Each cloud of rows lies close to a flat space through zero, with a little noise off it, and is much wider in some directions of that space than in others. After each cloud: how many dimensions does that space have?

array([[ 351, -248,  -88,  491,  353,  -85,   71, -193,  401, -106,  234],
       [-217,   65,  203, -180,  -76,  103,  166,  221, -297,  170,   18],
       [ 638, -453, -246,  543,  -57, -299,  -64, -633,  -35, -140,  164],
       [-254,  104,   93,   75,  199,   28, -286,  248,  321,  -85, -194],
       [-273,  220,   74, -431, -192,  122,  111,  118, -183,  235, -150],
       [-283,  440, -149, -513,  -53,  156, -174,  273,  307, -155, -147],
       [-153,  242,  -68, -309,  -29,  130,    7,  278,   54, -149,   40],
       [-222,  -43,  254,  -59, -147,    7,   66,   55, -419,  256, -128],
       [ -14,  -16,   33,  231,  288,  -14,  -97,   19,  443,   -9,  -53],
       [ 394, -176, -237,  104, -181, -139,   15, -383, -147,  -98,  129],
       [ 372, -182, -254,  264,  -40, -188, -229, -369,  189, -231,   -6],
       [ 217,  -44, -217,  256,  202,  -88, -228, -177,  539, -219,  -24],
       [ -75,   24,   60,   65,  103,   21,  -59,   73,  137,   21,  -60],
       [-272,  307,    4, -505, -179,  139,   45,  235, -108,   32,  -80],
       [ 563, -424,  -92,  415,  -73, -131,  260, -383, -367,  -62,  384],
       [-251,  114,  154, -119,   85,  100,   80,  165,   62,  180,  -87]])

5

array([[-125, -302,   -3,   64, -233,    1, -109, -267,  -25,  -60, -122],
       [ 113,  -25,    6, -128, -206, -148,  182,  136,   96,  -98,  150],
       [ 736,  189, -100,  -79,  274, -322, -170,   -7, -321,  164,  282],
       [ 267, -111,  -69,   40,   44,  -71,  -67, -165, -100,   -2,   75],
       [-716, -156,  193, -198, -453,  180,  102,  175,  138,  -65,  -32],
       [  33, -309,  -20, -142, -176,   58,   24,   -2,  -69,  -76,  195],
       [  45,   70,   21, -317, -250, -102,  245,  423,   93,  -97,  353],
       [-105,  471,  164, -223, -267, -334,  246,  450,  255,   17,   18],
       [ 729, -142, -193,  364,  616,  -12, -576, -671, -555,  247,  -80],
       [-329, -308,   10,  -83, -203,  264,  182,   78,  168, -186,   81],
       [ 228, -307, -143,  115,  145,  122,  -63, -264, -130,  -38,   37],
       [ 577,  -53, -191,  -16,  406,   84,   78,   95, -181,  -15,  369],
       [ 436,   34,  -74,   69,  217, -153, -225, -220, -251,  128,   41],
       [ 351,  172,  -28,  -37,  121, -184,  -84,   45, -117,   96,  114],
       [-383, -282,   64,    8, -180,  221,  -51, -137,   56,  -63, -110],
       [ 194, -122, -158,  142,  220,  115,   52, -112,   -3,  -71,   50]])

5

array([[  42,  -89,    2, -181,   76,   56, -156,   53,  -20,  -60,   29],
       [ -50,   16,  -15,   46,    9,  -55,   13,  -40,   49,  -11,   13],
       [-204,  -25, -265, -101,  159, -181, -224, -164, -425, -563,  -34],
       [  71,  -28,    9,  -24,   18,   16,   -4,   27,    2,   13,   -8],
       [-146,   39, -105,   96,   30,  -85,   44,  -81,  -57, -125,  -41],
       [ -42,    1,  -39,   82,  -36,  -21,   26,   -5,  -21,   12,  -16],
       [ 111, -112,   79, -283,   44,  128,  -94,   68,   85,   79,   69],
       [-124,   57,  -90,  129,   12,  -99,    4,  -72, -104, -169,  -85],
       [  46,   22,   24,   62,  -62,   41,   61,   31,  108,  173,  -13],
       [ 161,  -37,  172, -176,  -23,  170,  -15,  124,  276,  300,   80],
       [ -49,   63,    9,  282,  -75,   -8,  138,  -41,   53,   56,  -89],
       [ 129,  -32,  150,  -23,  -61,  106,  105,   88,  196,  284,   64],
       [  81,  -34,  146,  -56,  -20,  126,   -3,   67,  135,  199,   19],
       [ 118,  -50,   67, -183,   74,   74, -124,   54,    2,   60,   75],
       [ -48,  -20,  -71,  -46,   21,  -19,  -98,  -24,  -62,  -78,   -7],
       [ -30,  -88,   13,  -84,   30,   28,  -41,   12,  -22,   26,   29]])

2

array([[  81,  464,  118,  -53,  -55,  -86, -273,  258, -390,  122, -354],
       [ 278, -247,   32,  -36, -288, -117, -400,   56,   90,  -94,   45],
       [ 433,  -89,  -62,  -50, -377,   24, -436,   65, -241, -123,  268],
       [  88,  362, -183,   65,   37,  122,  317,  377, -488,  693,   59],
       [ 277,  -65,    7, -140, -344,  190, -136,  156, -174, -202,  242],
       [ -39,  267,  295,  -95,  220,  197,  303,  295, -120,  213,  114],
       [-514,  341, -355,  391,  491,  -66,  579,   53,  -70,  689,  251],
       [  97, -199,  -49, -284,   95, -113,  -84, -202,  274, -476,  281],
       [ -32,  257,  102,   32,   45,   72, -141,   82, -165, -152,  315],
       [ -82,   88, -193,  219,   22,   27,   58,  -98, -196,  245,   -6],
       [ 458,   43, -237, -155, -436,   69,  -77,  329, -460,  355, -245],
       [ -74,  152, -239,  292, -165,  -48, -266,   -2, -209,   49,  265],
       [   1, -130, -280,  -66,    9,   87,  384,  -91,    6,  165, -105],
       [-138, -229, -298, -313,  112, -180,  407,   42,  473, -137, -134],
       [  19,  167,  171, -237,   24, -232, -320,   95,  100, -333, -197],
       [ 227,  157, -221, -428,  436,  -95,  607,   88, -205,  608, -448]])

8

array([[-204,  318,  255, -540,  354,  -93,  179,    6,  340,  -95, -414],
       [-173,   28,   95, -227,  349, -132,   -5,   65,  255,  -79, -250],
       [  64,  -13,  -25,   99,  -27,   45,  -72,  -13,  -35,   35,   68],
       [  20,  -23,   41,  -12,   14,  -43,   29,  -29,   25,   -4,   -7],
       [ 255, -390, -255,  646, -409,  151, -248,   14, -366,  134,  440],
       [  45,   88,    7,   18,  -33,   33,   44,  -58, -115,   22,   32],
       [-220,    3,   20, -187,  216,  -62,  -64,   38,  241, -120, -117],
       [-232, -110,   70, -266,  373, -112,  -92,  126,  333, -112, -164],
       [-164,  -98,   63,  -57,  184,  -37,  -14,  109,  143,    1,  -67],
       [-137, -413, -141,  216,  113,  -35, -268,  105,   53,  -37,  121],
       [-142, -395, -164,  159,  142,  -36, -259,  109,  112,  -51,   94],
       [-275, -161,   13, -122,  245,  -37, -151,  121,  191,  -53, -123],
       [ 291,  -64, -134,  366, -500,   82,   69, -152, -417,  172,  268],
       [ 227,  139,  -59,  139, -353,   88,  114, -119, -259,   62,  108],
       [-173, -163,  -61,  -53,  243,  -42, -165,  144,  196,  -67,  -71],
       [ -23,   38,   50,  -52,   13,    1,    3,   13,   53,    8,  -29]])

2

array([[  31,  274, -150,  188,  111, -233,  -14,   15,   23,  242,  180],
       [ 169,  -87,  159,  241,   42,  -94,  -71,  156,  -22,  -17,    6],
       [  -1, -137,   86, -209, -231,  252,  121,   88, -201,   37,   19],
       [ 235,  -47,   70,  304,   33,  -54,  -53,   58,   95,  -93, -113],
       [-327, -165,  465, -361,   30,  176, -241,  324,  -60,  -22,  104],
       [ 214, -315,  290,  264,  163,  -90, -145,  133,  162, -349, -234],
       [  23,  -85,   58,  250, -102,   14, -313, -208,   49,   19,  -94],
       [ 163,   60,   16, -162,  -88,  -17,  -73,  128,  -70,   39,  190],
       [ 289, -202,  106,  -58,  -89,   -5,  -27,   70,  -57, -158,   25],
       [ 209,  -36,  179,  157,   53,   16,  -86,  -38,  171, -100,  -20],
       [ -17,  196, -143, -105,   -4,   31,  127,  -86,   46,   94,  101],
       [-295,   91,   89,  -10,   22,  255,   86, -156,  157,   60, -125],
       [ 301,  191,  -41,  562,  276, -321,  -92,  324,  220, -109,  -97],
       [-452,  -63,  158,  138,   56,  184, -121,  -84,   91,   18, -276],
       [-103,  123, -185,    1,  162,  -66,  412,  -80,    1,  108,   36],
       [ 375,  180,   34,  486,  125, -216,  137,  282,   25,  152,  139]])

8
